There are 4 ways to turn a row about zero (a turn may also mirror it). The second row of each pair is the first, turned, with some noise. The first 40 pairs use one turn. New pairs use 3 turns, one after the other, and a turn may come again.
Some pairs, each with its turns in order after it:
+2.01  -3.18  -1.26  +1.90  +2.18  -2.35  +1.08  -2.99  -0.08
+2.67  -0.26  +2.63  +0.13  -0.77  -0.95  -3.47  -3.30  -1.32 : J766

+0.08  +1.88  -1.69  -3.09  +2.12  +2.04  -2.60  +2.48  -3.24
-3.29  +2.64  -2.08  +2.54  +2.77  +1.77  -1.97  +1.92  +1.35 : J766

-0.24  +3.03  -0.81  +0.17  +0.22  -0.51  +3.52  -2.67  -4.00
+0.72  -1.76  -3.98  -0.61  +1.54  +0.80  -3.05  +1.97  -3.20 : J453

+3.19  -3.28  +3.47  +1.15  +4.12  -1.33  +0.60  -3.74  -1.55
+3.29  -1.71  +1.29  -1.87  -2.52  -4.85  -4.14  -2.48  -1.09 : J682

+2.35  +0.33  +1.11  +1.76  +3.41  +2.19  -4.08  +3.78  +2.00
-1.80  +2.01  +0.42  -0.57  -0.32  -5.58  +3.61  -1.76  +2.57 : J682

+3.38  -1.50  +0.59  -2.19  -1.90  -2.13  +0.91  -2.79  +2.08
+3.42  -3.62  +0.95  +1.08  +0.17  +0.02  -0.36  +0.33  -3.54 : J766

+2.43  -2.65  -0.04  -2.00  +0.31  -0.82  -3.63  +2.08  +0.72
-0.87  +2.25  +1.72  +2.42  -3.46  +0.42  -2.34  -1.00  +0.55 : J322

+2.63  -3.64  +4.10  +0.78  -2.59  +4.15  +0.54  +0.28  -2.52
+5.35  +1.11  +0.59  +2.24  -1.62  +1.86  -0.53  +3.64  +3.94 : J453

-3.34  -0.43  -3.36  -1.28  -1.06  +3.76  +1.58  -2.17  +0.09
-0.01  +1.63  -1.10  +0.36  +1.33  -3.62  +4.70  +2.60  -0.27 : J322

-2.94  -0.32  -0.56  +4.01  +2.18  +2.40  -1.95  +1.16  +1.36
-0.30  -1.81  -1.18  -3.34  -1.39  -0.66  +1.80  -2.28  +3.66 : J453

-3.99  -3.46  +2.64  -1.00  +1.99  +4.23  -2.38  +1.07  -0.50
+0.48  -1.61  +1.65  -2.93  -3.13  +2.40  +4.41  +2.60  +3.19 : J453

-0.93  -1.04  +1.94  +2.13  -3.63  +2.74  +3.62  +2.65  +1.47
+2.05  +4.84  -2.21  -0.78  -2.77  +2.08  -1.13  -0.11  +2.62 : J453

+1.35  -2.06  +4.13  -3.71  +0.30  +2.94  -1.67  -0.75  -2.32
-2.19  +0.75  -1.09  -1.53  -3.52  -0.39  -3.94  -3.16  +3.02 : J682

+0.77  -2.00  -1.78  -1.41  +2.30  -2.61  +3.91  -0.10  -3.88
+0.76  -3.38  +2.60  +0.43  +0.04  -1.68  +1.55  -1.86  +4.91 : J322

-2.71  +3.75  +0.21  +1.27  +3.27  -1.17  -2.91  -0.30  -1.90
+1.87  +2.13  -2.97  -4.46  -0.14  +1.64  -0.99  +0.20  +2.77 : J322

-2.44  -3.95  +3.43  -0.34  -2.81  +3.75  +2.29  +4.09  -2.61
-1.57  -2.57  -3.79  +2.73  -2.20  -3.07  +2.80  -5.12  -2.68 : J322

-0.78  +1.33  -1.49  -3.79  +3.94  -3.19  -0.47  -2.83  +3.24
+5.29  +1.93  +3.16  -1.55  -0.15  -1.31  -2.31  +3.35  +1.89 : J322

+3.53  +3.94  -3.02  -1.51  -0.90  -1.54  +3.87  -4.10  -0.80
+2.64  -4.60  +3.62  -0.03  -2.78  +3.49  +0.00  +3.54  +0.47 : J682

-0.13  +1.34  +4.07  -1.84  -2.36  -1.21  +3.02  -1.62  -1.71
+0.93  +1.87  -3.17  +2.76  -0.29  +1.45  +0.32  +3.30  -2.36 : J453

-3.82  -0.92  +0.34  +1.34  -1.05  -0.97  +3.15  -3.16  +3.39
+1.15  -2.31  -3.45  -0.20  +0.35  +1.81  +0.29  +0.46  -5.23 : J682

-1.74  -1.54  +2.24  -0.85  +1.02  +1.91  -3.26  +0.89  -4.20
-2.70  +1.10  -0.47  -1.07  +2.44  -1.04  -3.25  -3.23  +2.83 : J682

-4.23  -0.01  +0.87  -3.58  +0.47  +2.40  -3.42  -2.56  -0.78
-3.22  -1.34  -4.84  +1.95  -3.49  +0.71  -2.17  +1.35  +0.78 : J766

-2.72  +1.34  +3.62  +3.66  -1.15  +1.33  -3.01  +1.54  -0.56
-0.26  +0.09  -3.45  -0.48  -2.67  -2.93  +2.42  +1.61  +4.25 : J453

-1.29  +3.23  +4.19  +3.08  +1.08  +3.45  -2.85  -0.32  -4.13
-3.63  +1.26  +1.59  +3.56  -2.60  -2.18  +1.12  +1.89  +5.32 : J766

-1.49  -3.94  +3.29  -2.50  -3.22  -0.34  +2.26  -4.02  +4.12
+0.85  +4.66  -0.31  +2.14  +2.73  +5.25  +4.46  +0.52  +0.01 : J453

-0.52  +1.25  +2.83  +3.51  +3.89  +0.81  +0.23  +1.67  +3.42
+4.68  +0.31  -2.97  +1.02  +1.67  +3.63  -1.41  -0.96  -1.62 : J322

+3.15  +0.91  +4.11  -0.70  +1.68  +1.07  +2.70  -3.19  -2.17
+0.92  -6.32  -1.35  +0.19  -1.37  +0.88  -1.13  +2.76  +0.64 : J322

+3.92  -0.18  +2.86  +3.27  -1.50  -2.53  +1.11  +1.17  +0.57
-1.34  -3.27  +1.37  +0.61  +1.39  +3.43  -3.06  -2.08  -1.70 : J322

+3.77  -1.42  -3.31  -3.87  -3.79  -1.64  +3.39  -1.25  -2.64
+1.97  +1.64  +2.27  +0.90  +1.04  +2.59  -1.04  +1.89  -7.32 : J766

+3.75  +0.08  -0.03  +1.68  +0.39  -1.61  +1.86  +1.20  -3.78
+0.64  +2.69  +4.63  +0.63  +2.07  -0.91  -0.86  +0.91  -0.72 : J766

-2.55  +3.35  -2.35  +0.42  +2.31  -2.55  +2.01  -0.39  +0.29
+0.60  +3.91  -2.71  -0.39  +0.55  -3.16  +0.69  -2.51  -0.91 : J766

+0.72  -2.87  -3.76  -3.75  -2.35  +2.65  +3.88  -2.73  -1.93
+2.11  +2.36  -0.25  +0.51  -2.79  +5.38  -1.68  +1.11  -4.81 : J766

-0.60  -2.91  +1.13  -3.16  +3.73  -3.26  +4.09  +2.03  -2.82
+3.27  -0.57  +1.58  -1.09  -2.66  +1.24  +1.48  +0.62  -6.96 : J453

-1.85  -1.75  +1.09  +1.95  -1.09  +1.87  +2.56  -1.73  +0.42
-0.09  -1.19  -3.55  +0.00  +0.23  -0.74  -2.08  +1.59  -2.04 : J682

+0.34  +0.53  +3.60  -4.14  +4.14  +3.32  -0.88  -1.62  +4.12
+5.74  +0.38  -1.64  +2.08  -3.97  -0.31  -1.57  +3.99  -2.21 : J322

+2.80  -0.82  +1.75  -1.52  +1.53  -2.42  +4.14  +3.36  -2.45
+5.86  +1.52  -0.04  +2.51  -1.28  -0.34  -1.44  -0.13  +3.39 : J682

+2.85  -2.08  +0.85  +2.57  -0.01  -3.31  +1.32  +2.83  +3.88
+3.96  +3.93  -0.15  +0.85  -1.63  -3.12  +2.54  +1.07  -2.45 : J682

-0.54  -0.17  +3.13  -2.75  +1.43  -3.93  +0.52  -3.04  +0.86
-0.41  -0.40  -0.55  +2.89  +1.45  +1.15  +3.90  +0.29  -3.93 : J453

+2.95  -0.91  -0.29  -2.83  -0.03  -2.38  -1.51  +0.25  -4.01
-1.18  +0.24  +1.90  +1.88  +2.57  -0.48  -3.39  +2.51  -2.73 : J766

+2.73  +0.54  +1.38  +1.32  -1.45  +3.77  +0.36  -3.99  -2.97
-1.80  -2.61  +0.14  -3.13  -1.89  -1.28  -3.74  +3.05  +1.60 : J682

New pairs. What belongs after each?
+1.77  +1.85  -1.01  +3.15  -1.21  +2.98  -3.51  -2.91  +4.01
-1.13  +0.72  -0.39  +0.01  -2.91  -1.35  -4.75  +5.05  -2.53 : J682 J453 J453

-0.85  +2.73  -3.46  +3.22  -3.79  -1.24  +1.42  -1.54  +1.95
-2.53  -3.18  +2.11  +1.15  +1.01  +2.58  +1.80  +4.05  -2.43 : J682 J453 J766

+1.16  -0.77  +3.67  -2.51  -1.94  +2.15  +4.21  -2.01  -1.97
+0.44  +0.00  -4.76  +3.31  +0.59  -3.15  +2.77  +0.63  +1.56 : J682 J766 J322

+1.56  -1.68  -1.27  -2.83  -3.92  -3.16  -0.01  -2.13  -4.19
-5.09  -1.64  -0.73  -1.01  -5.01  +0.35  -0.32  +2.39  -1.80 : J453 J322 J682

+0.23  -3.70  +3.50  -3.73  -4.01  +3.96  +3.81  +1.31  -1.99
-0.40  +1.05  -0.82  +2.87  -0.29  -1.46  +2.06  +8.19  -2.71 : J322 J766 J453

+3.18  -2.03  +0.90  +2.77  -0.31  -2.55  -2.93  +0.07  +1.27
-0.66  -1.55  +0.58  +1.57  +4.61  -2.24  -0.08  +2.67  -0.90 : J766 J682 J453

-4.00  -1.32  -2.38  -3.00  -0.57  -0.11  +4.18  -0.75  +3.88
-0.56  +1.50  -5.13  +1.49  -0.05  +0.72  -0.69  -2.63  -5.58 : J766 J682 J322

-1.48  -0.21  -2.46  +0.28  +3.22  -3.13  -2.71  +1.68  +2.71
-0.10  -2.05  +2.58  +1.23  +2.51  -3.15  +3.24  +1.20  -1.73 : J682 J766 J766

+4.20  -0.75  -3.56  -3.11  -3.68  -1.64  +0.61  +3.96  -0.74
-2.63  +1.81  +2.79  +0.90  -1.02  -3.05  -0.69  -1.44  +6.53 : J322 J322 J322

-0.83  +3.53  -2.35  -3.62  +3.36  -0.80  +2.64  -4.06  -0.02
-2.07  -0.55  +3.99  +2.43  -3.12  -2.43  +4.65  +1.78  +0.31 : J322 J453 J766

+4.02  +2.50  -0.23  +1.13  +0.00  +3.47  -3.44  -2.56  +1.51
+0.07  +2.45  -1.38  -1.80  +0.47  +5.82  +0.23  +1.26  +3.33 : J453 J322 J322

+3.47  +2.81  -2.64  -3.43  +1.14  -3.68  +1.52  +1.80  -1.86
+4.45  +0.34  +1.48  -1.04  +1.68  -5.05  -0.33  +3.59  +0.38 : J322 J322 J453

+0.30  +2.66  +0.79  -1.03  +0.41  +0.97  -2.74  -1.01  -2.69
-0.72  +1.39  -1.23  +3.35  +0.61  +1.07  -0.79  +1.23  -2.83 : J453 J453 J453

+2.89  +0.33  -2.32  +1.41  -0.19  -3.92  +2.45  +0.39  -1.58
+1.79  +2.64  -1.49  +1.96  +2.12  -2.96  -0.63  -1.60  +2.44 : J682 J453 J453

+1.47  -2.74  +2.95  -0.34  +1.63  +2.18  -2.42  +1.06  -1.59
-0.05  -2.38  -1.91  -0.24  -1.40  +0.82  -3.61  -0.74  +3.08 : J682 J682 J682

+3.90  -3.88  -3.28  +0.69  +1.51  -3.61  -3.54  -3.20  +4.21
-0.09  +7.98  +0.31  +0.55  +3.18  +2.01  -1.86  -3.40  -1.71 : J766 J322 J322

+2.49  -3.66  -4.01  -3.73  +0.15  +1.78  +3.27  -4.01  +2.45
-5.54  -3.80  +1.46  -1.76  -3.80  -3.90  -0.12  +0.76  -1.95 : J682 J682 J453

+2.66  -0.77  +1.06  +0.14  -2.30  +0.97  -1.19  +0.04  -1.86
+1.64  -2.28  +2.74  -2.28  +0.12  +0.55  +0.19  -0.55  -0.40 : J453 J682 J322

+2.36  +2.86  -1.73  +1.79  -0.52  -1.49  +0.50  +1.39  -2.78
+0.73  +0.81  -2.67  -0.65  +0.79  -2.21  -2.86  -0.90  +3.02 : J453 J766 J322

+1.25  +0.00  -0.81  +0.99  +0.24  +3.03  -0.96  +4.20  +0.21
-1.45  +0.24  -4.05  -1.07  -1.64  -0.11  -0.04  -2.73  -0.41 : J453 J453 J453

-2.63  -3.10  -1.64  -3.82  -0.79  -3.17  +3.23  -1.82  +4.09
-3.07  +2.77  -3.38  +0.43  -1.49  -4.03  -3.91  -3.10  +1.79 : J453 J766 J453

+3.66  +3.19  -2.25  +3.08  -2.41  +1.54  +4.21  -3.05  -2.33
-6.00  +1.04  -2.97  +0.19  -3.06  -0.38  -2.03  -1.61  +4.12 : J453 J322 J453

-3.90  -3.23  -2.36  +2.55  +0.95  -3.43  -3.22  +0.33  -2.36
+0.77  +2.04  +2.33  -3.61  +2.34  -0.35  +4.52  -0.17  -4.21 : J682 J766 J682

-3.91  -0.65  +2.52  +0.06  +1.12  -3.78  +1.25  +3.58  +2.14
-0.21  +2.34  -1.43  +6.55  -0.75  -1.06  +2.27  +0.89  -0.54 : J766 J322 J453

-3.53  -2.35  +1.24  -2.28  +3.97  -3.88  +3.27  +2.84  -3.47
+4.19  +5.67  -0.86  -0.87  -0.32  +2.88  -3.59  -3.67  -1.60 : J682 J682 J682

+0.70  -3.79  +1.67  -3.49  -0.38  +2.47  +2.06  +3.49  +1.09
+3.27  +1.90  -2.08  -4.11  -0.37  +1.75  -3.51  -0.50  +0.96 : J322 J766 J682

+0.37  -3.12  -0.56  +0.11  -0.94  -1.76  +2.56  +1.53  +2.10
-1.60  +3.25  -1.44  +1.65  +1.41  +1.17  +0.80  -1.87  +1.59 : J453 J453 J322

+1.92  +2.02  +3.61  -2.46  +0.49  +2.15  -3.66  +0.18  -3.85
+1.50  -0.53  +1.15  -0.78  -3.53  +5.39  +0.70  +1.69  -3.42 : J766 J453 J682

-0.24  -1.30  -0.29  +1.44  -3.19  -1.45  -2.19  -4.15  +0.73
-0.68  -1.00  +1.30  +1.79  +2.27  +1.99  +2.56  -3.03  -2.85 : J322 J766 J682

-3.73  +1.04  -1.39  -3.13  -1.35  -1.71  +1.98  -0.47  +2.48
-0.66  -0.42  +0.42  +0.30  +3.26  +2.99  +3.82  +3.00  +0.99 : J453 J766 J682

+1.03  -3.17  -0.57  -1.63  +3.02  +2.70  -3.78  +3.74  -1.57
+3.65  +2.07  -4.17  -0.43  +1.34  +3.99  -1.49  +1.41  -2.02 : J322 J766 J453

+3.92  -2.55  -2.17  -2.91  +4.00  -0.11  +4.10  -1.78  -0.12
-1.92  -2.89  +1.89  -0.59  +3.50  +3.65  -0.68  +4.99  -2.54 : J322 J453 J322

-2.37  +1.45  +2.28  +2.55  -1.92  -2.17  +3.29  -3.00  +1.05
+1.30  -0.77  +3.47  -1.50  +3.41  -1.23  +0.97  +0.96  +4.25 : J766 J453 J682

+2.14  -3.89  -3.98  -2.22  -3.30  +1.84  -3.04  +1.03  -0.99
-0.64  -4.81  +3.33  -0.99  +2.08  +1.47  -0.38  +1.77  -4.24 : J322 J322 J453

-0.46  -2.55  +1.47  +3.83  -3.08  +3.71  -3.69  -0.51  +3.82
-6.09  +3.65  -0.66  -2.29  +1.08  -0.96  +2.95  -0.87  +2.61 : J766 J682 J322

-1.84  +1.83  -0.20  +2.26  -1.05  +0.86  +1.63  +1.55  +4.22
+2.42  -0.38  +3.08  -2.83  +1.14  -1.73  -1.44  +2.34  +1.37 : J766 J322 J766

-2.44  -0.19  +2.15  -3.26  +2.61  +0.52  -3.96  +0.68  +1.22
-2.81  -2.21  -4.71  +2.18  -0.78  -1.22  -0.44  -1.78  -0.42 : J766 J322 J453

+2.16  -0.86  +3.21  +2.49  -2.66  -2.04  -4.08  +3.06  +2.56
+1.03  -5.88  +3.30  +0.84  -2.45  +1.34  +2.14  +2.00  +0.14 : J453 J322 J453

-0.76  -0.75  -0.29  +1.62  -0.08  -1.82  -4.10  +1.34  +2.93
+1.64  -2.49  +3.51  +2.26  -0.81  -1.21  +1.60  -0.10  -1.60 : J453 J322 J453

-4.17  -2.05  -1.34  -1.87  +4.21  +2.90  +0.15  -4.13  +0.42
-0.53  -2.37  -3.29  +2.16  +5.33  -2.87  +2.34  +2.49  -0.76 : J322 J453 J453

+0.22  +2.30  -2.54  +3.76  +3.09  +1.48  -0.85  +3.65  +3.34
+1.98  +3.65  +1.48  -3.18  +0.48  +5.57  +1.00  +1.27  +1.23 : J322 J322 J766

-2.53  +0.41  +2.49  +2.03  -0.06  +2.55  -3.71  +1.62  +3.45
+0.36  -4.14  -1.92  -2.72  +4.46  -0.53  +1.19  +1.47  +0.61 : J322 J766 J682

